The rows of a group lie close to one hidden flat surface of 10 dimensions, which passes through zero. Surfaces can cross.
(in the rows, 128 means zero)
Known rows, each followed by its group:
[140 142 168 101  67 137 132 190 149 102 116 117 117 124 149]
J_191
[165 111 175 136 130 152 148 146 148 111 180 181 139  92 102]
J_436
[133 138 131 101 203  33 117 164  93 131 143 107 163 163  81]
J_436
[121 127 180 168 123 187 137 195 160 108 150 195 124 126  67]
J_481
[137 153 112 104 100 171 122 113 144  75 100 130 130 120 143]
J_436
[124 134 133 139 174  96 135 144 140 117 142 122 122  94 122]
J_987
[153 104 165 147 104 145 150 171 155  84 172 141 145 169 107]
J_746
[178 154 118 129 126  53 131 121 124 164 155  77  81 119 144]
J_746
[130 124 137 136  71  99 156 117 131 104 118  72 132 196 152]
J_436
[110 153 117  98 184  89 105 121 122 102 126 132 124 123 144]
J_987
[134 107 126 141 104 157 110 121 105 169 106 127 141 169 142]
J_481
[170 101 128 130 133 179 112  78 138  63 132 138 171 127 153]
J_481
[140 175  95 145 111  79 123 167 117 188 147  85  60 112 106]
J_436
[ 99 141 103 120 129 124 133 178 102 104 138 120 115 130  57]
J_436
[123 174 151 106  64 136 139 104 178 116  79 122 155  85 145]
J_987
[148 127 132 106 123 155 141 140 146  56 128 156 155 113  83]
J_481
[118 119 131 202 136 154 105 130 149  80 134 107  82 137 165]
J_191
[110 119 140 143 136 157  98 151 147  96 110 132 109 109 169]
J_191
[ 94 118 185 133  83 143 172 141 122 146 176 159 141  66  94]
J_481
[ 95 126 116 127 102 170 151 134 108 105 121 135 122 117  98]
J_746
[143 122 100 186 149 129 119 104 123 130 153 104  87 167 139]
J_191
[138 166 133 153 149 148 128 138 126 175 178 166  84 138 105]
J_191
[ 99  84 171 120  87 155 124 152 131 148  79 148 167  81 136]
J_191
[156  85 164 151 105 173 144 138 154 141 133 189 176  87  66]
J_481
[ 88 157 129  84  53 113 160  85 134 166 104 112 147  40 148]
J_481
[182 119 106 152 123  41 107  74 113 130 183 106  82 164 134]
J_987
[ 75 100 113  95 149 154 104  97  78 100 103 166 159 178 122]
J_987
[113 115 175 125 104 126 130 158 138 114 103 128 160 129 131]
J_191
[157 144  98 154 104  85 125 103 139 120 136  60  79 161 161]
J_987
[162 123 136  79 153 172 107 145 156  83 140 174 163 129 145]
J_746
[158 130 101 194 168 122  98 129 174  79 108 107  90 167 132]
J_481
[ 69  71 111 133 148 124 150 141  82 160 133 150 156 109  54]
J_436
[141 168 130  68 128 138 145 103 124 129 128 162 181 138  95]
J_191
[ 96 128 123  99 119 128 152 110  82  90 100 120 173 136  94]
J_746
[114 140 138 168  99 142 119 131 107 129 147  90  80 183 179]
J_481
[176 187 143  79 102 129 102 154 129 147  91 121 157 181 163]
J_436
[133 144 128  71  85 125 149 143 112 115 108 118 160 153 117]
J_746
[107 110  96 112  98 180 122 110 101 174  81 137 143 140 132]
J_436
[188 132 145  98 112 111 126 169 100 168 150 116 111 195 160]
J_436
[212 137 154 140  94 111 141 115  87 102 142 102 149 179 104]
J_746
[114 137 148 163 118 163 139 136 140 119 147 154 114  98 111]
J_746
[171 156 154 160  93  98 128 113 168 157 145 115 108  97 148]
J_987
[174 121  96 108  80 150 133 115 122 124 122  98 110 136 139]
J_191
[165 176 175 134 189  84  94 121 177 115 152 169 156  59 139]
J_436
[141 176 139 168  84 125 131 131 169 150 135  92  63 113 161]
J_987
[114 100  80  44 212  85 118 118 125 167 133 144 150  61 125]
J_746
[120  93 126 149 133  98 137 103 114 116 144 129 151 135 100]
J_987
[144  92 152  81  80 140 141 159 137 134 110 147 154  52 113]
J_191
[139 131 116 114 101  98 133 129 114 204 141 118 101 120 122]
J_987
[157 168 140  92  89 187 109 137 133 149 109 154 122 112 154]
J_746
[ 76  69 155 149 181 120 128 116  71 108 183 132 163 138 139]
J_481
[101 164 133 114 140 190 134 129 131 153 136 193 135 115 100]
J_191
[212 133  54 168 158 127  90 102 130  72 152  72  78 150 136]
J_436
[166 136 131  84 142 115 116 117 102 117 147 120 141 147 171]
J_481
[139 154 107 121 116  70 104  83 117 110 137 111 100 170 157]
J_987
[122 143 128  74  95 120 134 189  97 117 108 104 107 180 136]
J_191
[110 124 137  82 159 139  97  96 111  78 110 194 176 151 122]
J_987
[135 154 157  98 146 113 122 146 120 128 111 142 160 147 138]
J_746
[100 128 124 169  55 151 154 116  96 141  97  86 110 163 113]
J_746
[137 196 172 139 117 172 110 168 172 129 143 170  80  91 143]
J_481

New rows, each followed by its group:
[ 95 126 141  85 101 135 151 135 121 114 107 133 147 145 139]
J_436
[134 181 122 107 121  27 158 162 172 164 117  98 103  90  87]
J_481
[166  99  90 112 120 141 129 140 146 121 156 109 102 154 139]
J_746
[135  46 117 176 149 143 122  80 140 121  98 136 192 147 100]
J_481
[188 137 118 134 176 117  99 113 108 131 147 132 107 128 144]
J_746
[103  89 117 135 145 112 111 121 149  92 100 110 101  41 162]
J_191
[ 89 142  91 134 122 123 138 150  98  84 162  86  50 148 134]
J_481
[ 97 133 107 161 150 111 130  93 113 110 126 113 103  91 121]
J_746
[100 117 176  81  77 163 174 123 130 153 126 152  88 145 211]
J_436
[145 105 111 160  99 153 145 119 142 129 124  94 127 128 129]
J_987
[156 148  97 111 132 119 112 122 131 147 118 132 134  77  98]
J_436
[146 133 123 154 166 154 106 123 100 135 132 140  93 135 136]
J_746
[149 189  96  68 103 150 143 111 140  88 133 131 115 113 121]
J_191
[ 57 172 124 148 150 141 120 121 166 194  82 128  94  30 171]
J_987
[164 117 119 105 127 180 111 106  94 179  99 163 151 108 142]
J_746
[121 166 144 135 163 118 149 123 136  92 169 160 154 132  84]
J_191
[105 141 152 135 128  96 141 132 131 109 151 113 130 112 126]
J_481
[139 142  91 116 136  69 129 102 123 128 131  77 110 101 155]
J_481
[138  69 104  83 114 111 147 117 153 154 128 125 187 118 121]
J_746
[135 149 171 173 164  60 141 135 100 136 166 126 106  83  75]
J_746
[ 99 136 116 124 147  58 126 101  89 160  87  79 135 162 148]
J_746
[169 152 145  58 104 138 155 119 155 110 152 161 124  45 135]
J_436
[177 117  98  68 107 109 145 114  85 190 165 112 121  97 138]
J_481
[134 128 115  88 126 117 119 110  96 159 144 165 120 108 108]
J_987
[181 143 124 103 115 131 118 103  85 142 100 120 153 151 144]
J_746
[ 77 109 145 102 141 114 136 153 108 110 106 131 163 128 111]
J_191
[ 72 111 154 131 164  81 109 163 108 124  98 112 154 182 145]
J_191
[ 95 164 139 156 177  68 126 180 157 171 134 131  83 107  94]
J_481
[112 222 138  98 127 163 119 147 153 129 130 166  99 113 141]
J_191
[ 91 193 182 154 133  60 137 132  91 127 105 111 125 135 108]
J_746
[157 138  90 114 130 109 142 141 141 166 116  71  97  83 145]
J_987
[137 149 173 150 203 108 105 133 100 103 147 164 145 128 112]
J_746
[ 70 105 145 132 108 145 134 135  82 167 125 122 140 176 143]
J_481
[169 199 152  61 174  96  91 129 126  75 130 124 148 170 202]
J_481
[ 99 184 136 134 130  76 173 123 134 131 164 133 135 133  70]
J_191
[129 106 131  99 139  82 114 121 129 126  97 116 155  71 148]
J_191
[141 103 117 122 165 110 106  85 101  85 185 183 126 142  97]
J_987
[122  78 106 105  95 115 137 128 116 108  91  88 140 118 143]
J_191
[143  90 160 127 134 164 123 147  91 121 160 147 157 183 126]
J_481
[100 121  83 123 136 129 135 119 151 102 137 109  92  91 133]
J_746
[105 141 125 143 156 146 146 172 143  85 131 111 101 128 124]
J_987
[104  72  86 175 129 154 125  91 116  91 114 105 147 131  92]
J_436
[118 132 141 176 120 103 117 147 114 104 117  87 135 235 132]
J_436
[100 124  55 108 106 147 137  98 133 150 114 116  87  62 144]
J_746
[ 71  92  77 160 124 135 131  72  93 124  92  95 114 108 119]
J_746
[ 99 136 134 109  54 112 151 116 104 186  84  87 163 162 155]
J_481
[120 109 104  61 158 108 144 164 107  62 145 121 154 160 101]
J_746
[147  96  97 104 104 157 115 142 110 133 103 115 109 123 151]
J_191
[176 140  93 151 130 139 115  98 167  76 122  79  86 117 179]
J_987
[ 92 120 126 132 187  81 133 132  94 125 179 120 111 116 127]
J_481
[ 96  97 100 135 135 141 122 140 154  89 132 100 121 172 152]
J_746
[117  93 135 178 140 134 124 100 111 179 163 132 115  92 136]
J_481
[141  95 122 138 130 105 162 166 129 134 135 137 137 127  47]
J_481
[ 88 158 130 150  66 170 136 119 132 125  89 114 105 129 135]
J_746
[108  98 132 145 104 164 144 174 118 151 146 140  90 104 104]
J_191
[ 77 149  52  92 156 135 142  80  91 198 109 139 120 109 104]
J_191
[ 90 139  68  97 102 156 146 111 101  94  99  99 114 167 127]
J_191
[209 159 146 112 107  87 132 104 150 145 142 128 143  68 132]
J_746
[ 91 205 102 135 113 127 150 109 138 142 139 120  88 134 120]
J_191
[121 114 138 158 111 151  94  87 125 181 112 164 137 157 155]
J_987
[165 195 126 167 110  89 101 166 163 230 144 117  74  80 122]
J_436
[137 127 163 159  73 165 110 109 139 187 106 160 148 150 156]
J_987
[109 110 111 138 102 215 114 192  86 152 128 140  58 172 140]
J_191
[ 65 101 164 155 121 177 128 128 130 108  93 161 164 170 138]
J_436
[148 123 153  88 133 104 119 147  77 165 144 121 170 194 155]
J_481
[125  97 135 169 117 170 135 128  78 141 123 138 127 163  92]
J_746
[152 197 149 140 132 126  64 157 137 195  85 150 178 131 116]
J_436
[104 120  89 165 146 142 109 119 131 156 109 121  79 114 133]
J_481
